The rows are grouped in 3 ways, from coarse to fine. Each group lies inside one group of the grouping before and may be the whole of it. The rows also spread widely along 13 directions, which tell nothing about the answers.
Some rows, each with its group in each grouping after it:
[  2 -19   6 -20   1 -11 -20 -14  16   4 -16 -29  -7  30   0 -15  12   6
  -4   8  16 -14  -4  -7 -35]	j_134 j_880 j_381
[ 19  -8  -2   3 -35 -32  13  -4   1   0  -6  -4  31  23 -36  -9  24  20
  14  -8   1   8  -9   0  -2]	j_103 j_493 j_352
[ -4 -13  -8 -22 -18   4   1 -10  -2 -16 -31 -24  11   9  -3  34  31   3
   8 -12  15 -14  31   3   3]	j_512 j_910 j_18
[ 13  -9  -6  13  24  -4  -7  10  -1  21  21 -29  -7   6  -5  -9 -21  27
  31 -19  11  -9  -5   0 -20]	j_103 j_403 j_133
[ 14 -23  12   6 -32  -7 -18  19 -13  -1   9  -5  11   6  -3   4  -7  11
  19  -7  -3  31   8   1  10]	j_134 j_888 j_917
[  1 -30  36 -30   8  25   1   9  -2 -24 -25 -26  -3  -1  -3  15  -3   2
  -1   9  23   3  18  -8  -7]	j_512 j_448 j_307
[ 12 -29  36 -20   2  14 -10   5 -17 -38  -1 -26   8 -18  -5  -9 -10   9
  13  -3 -12  22  19 -18 -13]	j_512 j_963 j_945
[ 10 -11   8  14 -15 -12 -34   7  12   4   3   2   5  34   0 -26 -16   5
  32  15  10  15 -11  14   8]	j_134 j_694 j_660
[-19 -33 -22  -4  -4 -18  -4   6  -6 -15 -15 -19  15  18 -16   3 -10  25
  -2  -8   0   6  18 -16   1]	j_512 j_910 j_549
[-19  -9 -23 -17 -22  -1   3  -3   3 -17   2 -20   6  21  14  34  36 -14
   8 -25  19   4  13   3  -7]	j_512 j_910 j_481
[ 35  -1  10   2   5  -2 -11   3 -12  19 -23  -5   4 -24 -29 -15 -16  15
   6  19 -15  -9  15  28  11]	j_103 j_610 j_97
[-24 -23 -18 -35   8  -3   8  -9   2 -23   0 -18  -5 -11 -15  -5   4  -8
 -18  14   0 -14  34  20  -4]	j_103 j_304 j_156
[-10 -37   1 -27  18  -1  -2  19  -8 -25 -22 -33   9  -2   4   6  -3   1
 -23 -21  -2  14  22 -30 -19]	j_134 j_888 j_181
[  3  -3  -4   3   7  -1  -6   3  -1  -9 -19  -8  23   4 -18 -18 -11  11
  33  -3  12 -13   2   3  19]	j_103 j_493 j_901
[ 33   8   4  -8   7   2   3   8 -12  38 -13 -15 -10 -26 -14   2  -8   9
  -8   0  -6  -6   3  22 -15]	j_103 j_493 j_750
[ -3 -19  -3   8  20   0 -27   2  -4  -8  20 -41  -2   7   8  -4 -10  17
  29 -33   8   1  -1 -15 -22]	j_512 j_910 j_18
[ 17 -24  35  -2 -27   0  -1  -2   2   4  18 -18  -6  28 -13   8   6  20
  24   5  25  15 -12   5 -15]	j_512 j_910 j_481
[ 15 -12   5  16  37 -10  -6  11   5  19  20 -41 -12  10 -10   7  -2  23
  16 -27  11 -13  -2  16 -25]	j_512 j_910 j_18
[-14  -9  17 -31 -23  14   7  -7  -7  -1 -28 -21   5  -6  -4  33  30 -21
 -18 -18  39   3 -10   3   4]	j_512 j_910 j_549
[ 37 -10  18  -8  -8 -13  -7  -8  16  -2   2 -18  -7  28  -6 -12  19   8
  14  14  -3   4  10   9 -35]	j_103 j_304 j_156
[ 29   8 -12  11  -4  -1  -4  17  -1  22  -2  -5  -3  15   8   3  -9  12
  28  -6   3   8   1   2 -15]	j_103 j_610 j_97
[ 11 -12  10 -14   6   2  21   5  -1  -7  16 -24   1   6 -12   2   6  14
  19 -10  12  -4   6  -1 -24]	j_103 j_493 j_352
[ 14 -30  31 -17  -6   1 -10  13  -3  -2 -21  -4  -3  -6 -18  -3 -12   1
 -16  32  -4  13  22  25  14]	j_134 j_888 j_181
[-15  11 -41  -4 -11  -6 -10   0 -27   2 -15  -4  20 -37 -10  -1  -9   1
   5 -23 -22   1  13  11  21]	j_512 j_963 j_945
[-11  -6   0 -21  23  26 -18   6   4 -14  -9 -20  -9  -2  24  -9 -16 -20
  10  -2  22   0   3 -10 -11]	j_103 j_493 j_901
[ 14 -13 -19  10  -5 -12   1  24  11  18   4 -12  -7  35   7  22   3  14
   8  -8  12   8  14   6 -15]	j_103 j_493 j_750
[  4  -8   2 -22  -9  26   4   0 -13  -9 -15 -21   0  -7  -1  23  -6  19
  34   2  12 -15  32   2   0]	j_512 j_448 j_307
[ 17 -23  -4  -6 -24 -20  14  23  -9  -2  14  -4   7   5 -14  17   4  15
  -1   6 -23  22  39  26   0]	j_134 j_694 j_660
[ 27   6   5  -2  -3  -8 -11   3  -3   3  -4  -2  -2   4  -5 -24 -11   4
  11  17 -23  19   2  13 -19]	j_512 j_910 j_18
[  5  -4 -12  -7 -26  -6  -4  14 -10  12 -13   7   7  -8  -6   4  -5  -9
 -14   7  -3  23   6  15  15]	j_103 j_493 j_901
[ -2 -10 -19   1  22 -32  27   5  17  -7  -3 -14  17  33 -34 -19   8  20
   9  -6  12 -19  -2   8 -14]	j_103 j_304 j_156
[  7 -16  -4 -14   8 -13  33  15  -8  12 -10 -16   5  -1 -33   0 -11  28
 -12  -6   8   0   3  -3 -16]	j_103 j_304 j_156

New rows, each followed by its group in each grouping:
[-30   7 -32 -21   5   9  14   5 -12  -4   9 -16   1 -15   5   7  -1 -11
   6 -24  11  -3  -3   4  -9]	j_512 j_448 j_307
[-21 -22 -28 -26 -14  -9  -8 -10   2   9 -35 -12  -3  14 -10   5  -5  16
 -14  20  13 -25  25   7   2]	j_134 j_880 j_381
[ 14 -11  -5  -6 -16 -14   0   4  -1 -10 -24 -17  23   2 -11  25  43 -11
 -11 -24   1   3  20   8   5]	j_103 j_610 j_97
[ 10  -3   0 -25 -24   0  -7 -27  -7   5  -3 -21  -4 -10 -11  -5  15   5
  10   3   5 -12   8   8 -17]	j_103 j_304 j_156
[ -5  -5 -13 -25 -36   0  -4   5 -10  14 -16   4  -4   8   7  -5 -15   2
  -4  15   7  17  -3  -8 -11]	j_134 j_880 j_381
[  2   4 -24 -10  12  -4   1  -5   2  23 -21  -8  -8   2 -15 -12 -18  14
   7  14   8 -25   9  19  -5]	j_103 j_304 j_156
[ -8 -20  -5 -21 -17   2   9   9   7 -30 -21   6  11  30  -5  -8  -9   3
  15  24  15  11  19  -8   5]	j_103 j_304 j_156
[ 11   1   6  -5   9  -1 -10   8  -4 -10 -27 -12  17  -4  -8 -14  -1  -3
   7  -8  -4   8  -4  -3  -5]	j_512 j_448 j_307
[ 17 -11   2  -6  13   5  -8   6   8   6  -1 -17 -21  19   6   3 -15  19
  15  20  -3  -5  24  15 -25]	j_512 j_963 j_945
[ 16  -7   5   8 -22  -9 -31  -3   7  27  21 -25 -12  11   7  21  25  -2
  17 -16  18  -8   3  35  -4]	j_134 j_880 j_381
[-13 -34 -17 -25 -30  -4  -4   3 -16   6  -4 -16  -6 -13  -4  19  -6   8
 -27   0   1  17  25  -6  -2]	j_103 j_403 j_133
[  2 -41  34 -26 -21  19  -8   1  -6  -9 -12 -25  -6   1  -2  17  -4   8
   0   6  30  12  13 -16  -2]	j_103 j_403 j_133
[ 17 -26  -2  -2   1   0  -7  23  -4 -25   5 -22   7   7  13  19   9   1
   8 -17 -11  21  39 -11 -13]	j_103 j_610 j_97
[ -6 -25  18  -7 -11  -6   1  16 -12 -22   8 -10  22   4 -14 -22 -14   8
  17 -12   8  28 -16 -19   2]	j_134 j_888 j_181
[-10   8 -20 -18  24  32  -9   2 -25 -11   3 -30  -3 -39  14   3 -24   5
  37 -22  -5 -17  25  -3  -7]	j_512 j_448 j_307
[ -6  -1 -18  -3 -23 -10  -7  13 -16  28 -26   3  15 -10 -11   5 -13   3
  -7 -12   9  12 -10   8  22]	j_134 j_694 j_660
[ -4   3 -44  -4   5   5  -5   4  -6   7   2 -12  -3  -5   6  10 -14  12
  29  -2  -3 -22  37  19   7]	j_103 j_493 j_901
[ 13 -11   0  -7  -9  -9  15   2  13   9  27  -4 -14  29 -14 -11  -8  19
  20  28   8  -2   5  23 -22]	j_103 j_493 j_352
[ -1 -14 -18   8   5 -20 -15  18  -2   1  -3 -23   9   3   1  14  12  -6
 -16 -33  -7  18   6   4  -8]	j_512 j_448 j_307
[  3 -25  18  -1  10  12 -22  25  13   1   0  -4 -17  21  11   4 -27  -4
  12  28  17   9  21  29  12]	j_134 j_694 j_660
[ 12 -14   2 -27 -25   9  10  -4 -14  20  -9 -14 -16 -17 -14  24  -2  15
  -6  13  10  -6  26  19  -3]	j_103 j_304 j_156
[  1   3 -12 -15  25  16  -1   6 -10  -9 -37 -21  14 -16  -3  -5 -14   5
  22 -19  10 -17  15 -14   1]	j_103 j_304 j_156
[  3 -14   1   9  38   0 -26   4  15  10 -20 -26  -3  15  -5 -16 -17  10
  17  -5  24 -24  -3   3  -2]	j_103 j_403 j_133
[-22 -24  -2 -28  -5  -1 -31 -21   2 -20 -11 -19   0   1  -6 -31 -10   0
   5  23   5 -17  14   4  -1]	j_134 j_880 j_381
[-23  -2   1 -17  18   4 -13  10   5 -32 -20  -7  22  -1   3 -28  -3 -31
   7  -8  14   1 -10  -1  12]	j_134 j_880 j_381
[-16 -16  -7 -25  12   6   5  -6  13  -8 -22 -19  -3  16  -7   1   1   1
  -2   9  28 -23  10   2  -7]	j_103 j_493 j_352
[-11   3 -17  -8  10   3 -32   3   1   2 -32  -6   0  -6  11  -3  -3 -31
 -17  -1   1   6   1  18  10]	j_512 j_910 j_481
[ -5 -13 -18 -27  10   6  28  16 -27  -2 -13 -33   3 -15  -3  19 -12  27
  -7 -33  -2  10  15 -35 -34]	j_512 j_910 j_18
[ 14  -8   4  11 -29 -14   3  12 -13   9  -4 -10  20  -1 -18  26  18  14
  11 -28   4  15   1  12  14]	j_512 j_963 j_945
[  5 -14   2 -14  -6   1 -12 -13  -2   2  26 -17 -14  -9  -9 -18 -10   6
  10  16  -4  -4  10  19 -15]	j_103 j_493 j_352
[ 31   1  11  -4   4  -8  26  18 -25 -10 -16 -20  29 -19 -28   7   8  23
  15 -31 -20  12  12  -8 -10]	j_512 j_910 j_18
[ 34 -16   2  15 -26 -24 -10  17 -13  13  -5 -12  19   2 -15   4   8  16
  -2 -22 -13  31  -1  -9  -8]	j_103 j_610 j_97
[-22 -27  -4 -10  15 -12  -2  -9   1 -28  27 -26   3  -4 -22 -17   0   9
   7  -2  -6 -11  14  19  -6]	j_512 j_963 j_945
[  8   5  -9 -18  15  14  12  15 -24   3   3 -28   3 -26   3   2 -17  18
  28 -26  -5 -11  16 -10 -20]	j_134 j_880 j_381
[ -2  -1 -33  -9  34  -8  -3   3   8   4  -6 -23  -5  10   2  -7  -5  10
  14  -4  -8 -29  27  16 -18]	j_134 j_888 j_181
[-17 -27 -13 -17 -11   0  -3  -3 -11  10 -31 -31   3   7  -7  28   2  21
 -13 -21  27  -4   3 -21  -7]	j_512 j_910 j_481
[-31 -23 -16 -20  -5   0  -6   2   1  12   0 -13 -12   9  -1   0 -17   3
 -11   8  25  -4   0  11  -1]	j_134 j_694 j_660
[  2  -8 -22  -3 -23  -3   2  18 -22  35   1 -19  -1  -9   0  33  -7  23
   7 -30  11   1   9   0  -3]	j_134 j_880 j_381
[ -2   2   2   2  16 -10 -15   8  13  -3   0  -9   2   4  -5 -16   8 -26
  -7  -2   3   6 -15  29  -2]	j_512 j_448 j_307
[ -1 -18  -4   2 -19 -14   2  19  10 -16 -18  10  21  35  -9  -7   2  -4
   2   8  15  24  -4  -5  10]	j_103 j_610 j_97
[  1  15 -29  11  17 -28  -6   7   8   7 -13  -5  14   8 -10 -15   9  -9
  -7 -16 -13   0  -9  22  -5]	j_512 j_963 j_945
[-11   5 -26 -17 -29  11  -2   6  -8  -2 -14  -1   3  15  20   9  -6  -1
  20  -5  12  18   0 -16  -9]	j_512 j_448 j_307
[  5 -16  19  -8  26  22 -26  13  -6   8  -6 -33 -21 -11  15   9 -20  -3
  -4 -13  16   8   0  -2 -17]	j_512 j_910 j_18
[  9   3  18   8  23   8   6  20  -5 -10  16  -7  13  -8 -15 -29 -20  -3
  34 -12  14   7 -24   7   4]	j_103 j_610 j_97
[ 16   2   2 -12   9  17  10  14 -13  24   4 -24 -12 -24   3  23  -4   3
   8 -19  12  -4  10  13 -11]	j_103 j_403 j_133
[ -8 -15 -16 -32 -11   8  -1  -5  -8   5 -42 -14  -8   0   1  17  -7  14
 -16  15   4  -6  28  -5 -10]	j_512 j_963 j_945
[-21  -3 -26  -5 -19 -11 -20   5   0  -8  23  -3   4   4  11  -9   4 -21
  10  -7   0   9   3  21   7]	j_134 j_880 j_381
[-18 -32 -14 -15  16   6 -21  -3   3 -10   2 -43  -8  15  15  12  -2  14
  17 -20  18 -19  25 -14 -17]	j_134 j_888 j_181
[ 21 -25  21 -19  12  16   2  10 -10   7 -10 -27 -17 -12  -8  10 -21  23
   3   8  10  -4  27  -1 -17]	j_103 j_304 j_156
[-23 -26   7 -25 -18   2 -28 -35   8 -26 -11 -29   4  10  -6   4  33 -15
   1   1  24 -16   7  12   4]	j_512 j_910 j_481
[  5 -24   3  -4 -21 -18   9  14  -7   1  -6  -9  16  14 -20  -2  -2  16
  -6 -15  13  28 -12 -19  -8]	j_103 j_304 j_156
[-30 -11 -17 -19  -7  -4 -23 -13  15 -23  -1 -21  10  27  19  -7  23 -23
  12 -17  24  -4  -5  -5  -9]	j_134 j_694 j_660
[  3  -2 -11   4  39  -9  11  31   3 -12 -28 -11  26  -2 -15  -2  -1  -8
  -3 -21   3  -4  10   7  14]	j_103 j_493 j_901
[ 23  -8   2  -4   4 -17   3  -1   3  29  -1 -34  -5   9 -13  16  24  18
   0 -21   7 -17   3  15 -27]	j_134 j_888 j_181
[ 10   0   1 -32 -13   6  -3 -22  -3  10 -22 -15  -6   1  -8  -9   1  13
  16  22   2 -23  17  13 -16]	j_134 j_694 j_660
[-11 -12  11 -13 -16   5  -2  -7  -6 -13 -11  -3  13   6 -23 -22 -16  13
  26  16  19   0 -13   0  10]	j_512 j_448 j_307
[ -9 -12  13  -2  10  11 -20   1  19 -26   5 -10  -2  27   5 -13  -3 -11
  35  16  24  -5   3  20   6]	j_512 j_448 j_307
[-15 -35   8 -31  -3  -2  10   5  -7 -18  -7 -14   2  -9 -17  -8  -4  -6
 -35   9   8  16   3  -8 -11]	j_103 j_610 j_97
[-39 -16 -10 -38 -14   5  12 -22 -11  -7 -17 -14   3  -3 -24 -14 -11  12
  -6  10  28 -12 -13  -9  -3]	j_512 j_910 j_18
[ -5   3 -13  -2 -16  -8  24  19   0  20  27   3  -2  20  -9  -2 -14  16
  29   2  20   1 -12  20  -4]	j_134 j_880 j_381
[  6  16  -9  -8   1  12 -28 -15 -15   5   0 -10   3 -31   0 -36 -16 -10
  27  -3  -5  -7 -12   5  -2]	j_103 j_610 j_97
[ 15 -14   7 -14  32 -11  22  20   0 -17 -38 -20  15   6 -23   3   4  13
 -14  -3 -11  -1  24   0 -14]	j_512 j_910 j_18
[ 15 -10  18  -5 -27  -8   0  -8 -14  19   0 -29   6  -3 -19  20  22  16
   4 -26  16   7 -15   1 -13]	j_512 j_910 j_549
[ -9   0 -33  10  27 -20 -21 -11  12   2 -11 -31   9  24  -6 -10   9  11
  19 -24   6 -29   1   5 -13]	j_512 j_910 j_549
[ -9 -30   5  -6   3   9  -6  15  -5 -17 -41 -14  16   9 -13  23 -10  14
   9  -1  21  -5  27   0  31]	j_512 j_910 j_481
[  5 -29  -4 -10  -6  -4 -13   5 -12 -18  -8 -32  14  -9  -3  11  10   9
  -2 -25  -5   9  26 -17  -8]	j_103 j_493 j_750
[ -2 -23  22   1   6   3 -11  22   8  19  -1 -17  -9  13  -1  19  -1  -6
  -6  -8  37   3 -10  21   9]	j_134 j_888 j_917
[-13  11 -11 -14  13   2  14  10 -10   0 -23 -11  15  -8  -8  -6  -3  -8
  -2 -24  15   4 -23  -7  -6]	j_512 j_910 j_18
[ 37  24  15  -9   3   9  -4   2  -4  29 -38  -1  -7  -2  -6 -12 -12   4
   9  17   0   1 -12  15 -16]	j_512 j_910 j_18
[ 15 -11  -6 -24 -30  -9  18   9 -13   9 -39   0  11   0 -18   9   0  12
 -24   9  -4  19  10 -12  -8]	j_103 j_493 j_352
[ 12   5  17 -16  20  17   0   8  -2  15 -30 -26  -9  -8   4  15   3  -5
  -7 -15  20  -5  -9   3 -20]	j_512 j_963 j_945
[ 26 -12  24  16  41  -3 -14  21  10   3 -10 -35  -1  16  -4   7   1   7
  11 -22  10  -1   0   7 -16]	j_512 j_910 j_549
[  7  -5 -21   2  19  -7   2   3   7  -3  21 -23  -4  12  -3  -3  -1  15
  34 -10   2 -18  22  15 -17]	j_103 j_304 j_156
[-21 -15 -31  -4  -5  -9   3  26   6 -15 -25   9  18  25  -3  16  -8  -1
   9   8   8  -1  36  21  36]	j_134 j_694 j_660
[  5  -6 -19 -20 -44   0 -17 -35 -21  24 -16 -20   2 -15 -16  -1  -1  30
  17   1   4 -18   8  -8  -6]	j_103 j_493 j_352
[-12 -27 -23 -21 -24 -11   1  -3   4  -5  15 -19  -9  17   4  18  16   1
 -12  -3   9   9  22   3 -18]	j_103 j_304 j_156
[ 11 -33  30  -6 -16  -6 -22   0   5 -16 -14 -11  11  20 -15 -13  -1  10
  14  18   7   9   9   4   9]	j_134 j_888 j_181
[ 43 -10  28  -3 -31 -10 -22   6  -8  20 -22   1   2   1 -16 -12  -8  15
   3  27 -15  17   8  15  -2]	j_134 j_880 j_381
[-37  -9 -33 -20  11   2  11  -1  -6   0  -7 -16  -3   8  -6 -11 -27  17
   5  -3  21  -9  -7 -13 -13]	j_512 j_910 j_18
[-13 -30 -22 -22  27  -4  -6   9   0 -11 -16 -30  -5  10   5  -2 -16  17
  -7   0  -6 -12  36 -14 -24]	j_134 j_888 j_917
[ -8  -9   0 -17  -1   3  -1 -15  -6 -26  17 -28  14  -7  -9 -15  12   1
  30 -17  11 -11   3  -6  -9]	j_103 j_493 j_901
[-10   1 -32 -27 -11  -2   8  -9  -5 -31  -3  -6  16  -5  -1 -12  10  -7
  19   3 -17  -4  32   2  -5]	j_103 j_403 j_133
[-18   7 -27 -10   4   6   2  19  -9  -1  -5  13   7  -9   0 -27 -36 -11
   6   8   3  16 -10   2   9]	j_103 j_493 j_750
[  7 -10  -1 -14 -31   2 -10 -25  -4  21 -18 -16  -1   2 -21   3   4  24
  18  13  23 -25   4  12   4]	j_103 j_493 j_750
[ -9  13 -38  -8  30   6  -6   5   0 -30 -27  -5  20  -4   2 -25 -16  -4
  38  -4  -8 -21  29   1  11]	j_103 j_304 j_156
[  5  10   4 -30   3  14  -6  -6  -8 -10 -46 -12  17 -10   2 -12   3  -8
  13  -4   5 -11   6  -8  -3]	j_134 j_694 j_660
[-14  -2 -41  -4   5   7  -8   0   4  10 -14 -13 -12  11   9  26  -9  14
  22   5  10 -29  38  26   8]	j_512 j_963 j_945
[  4 -12 -14  15   1 -32  -6   0   7  -6   3 -10  22  13 -32 -19   9  12
  14 -12  -1  -6   2  18   9]	j_103 j_304 j_156
[ 30   2   8  -3  -4 -15  14   1 -20  -7  -5 -13  23 -16 -32 -14   2  27
  21 -10 -29   5   9   5 -11]	j_512 j_963 j_945
[  9  -8  -7 -19  17   4  -9 -15  -6 -25  -8 -35  11  -6  -4 -20   1  14
  28 -12 -10 -18  22 -19 -27]	j_103 j_493 j_352
[ 23  10  28  -8  20   9   5  17   4  14 -29 -14   5   7  -7  -9  -6   2
  18  -5  25 -12 -18   5 -10]	j_134 j_880 j_381
[-10  -4 -52  -7  -9 -22  -2   4   9 -13  -3  -3   7  19   5   6  17  -9
   1  -4 -13  -1  36  18  -2]	j_103 j_304 j_156
[  8  -8  10 -11 -13  -8  13  -4   8  12   4  -5  -6   6 -26   2  11   0
   0  17  18  -7   2  38   3]	j_103 j_304 j_156
[ 13  18 -26   6 -19 -24  -1  11   2  21 -26  19  15  18 -13 -25  -8  -3
   0   4  -2  20 -23   5   1]	j_103 j_304 j_156
[ -4 -17   4 -16  -3  13  -7   5  -8 -24  -7 -11   8   7   1 -24 -29  13
  31   1  14  14   0 -32  -9]	j_103 j_304 j_156
[ -6   7 -34 -10 -18  -9  20   6 -10  20  19  -4  -9  10   1   5 -10  12
   8  -4  -2  14  -4   6 -25]	j_512 j_910 j_549
[-18 -38  -1 -25 -31  -4 -10  -6   0  -1  -5 -13  -8  16  -7   7  -2  10
 -11  19  17   5  14   5   0]	j_134 j_888 j_181
[ -2 -20  -6  -6 -20  -8 -33  -3  -9   1  -2 -21   6 -12   0  10  13  -6
  -1 -15  -4   5  18  14  12]	j_134 j_888 j_181
[ -5 -13 -14  -7  28  -7  -2   8  10 -19   1 -25   4  10  -1  -8   4  -5
   7 -17   7  -7  13   0 -16]	j_103 j_304 j_156
[  3 -12  11 -11  21  -1   0   7  10 -25   6 -10  -4  18  -7 -25 -15   0
  14  23  -5   7  10  12 -16]	j_512 j_910 j_549
[ 16  -2  12  -9  -5  -1 -11 -16  12  40 -14  -8 -21   5 -22  -9  -2   6
  -5  33  23 -26  -8  43  -3]	j_103 j_493 j_750
[ 12 -14  -2  -3  -2 -13  -2  -2  -8  33 -11 -27  -1  -3 -24  11   2  30
   2  -9   6 -22   9  17  -5]	j_134 j_888 j_917
[ 34   9  -1  -1 -33 -16   4  10 -18  25 -25 -12  23  -1 -12  14  20  18
  13 -30  -3   8  -3  -7  -9]	j_134 j_880 j_381
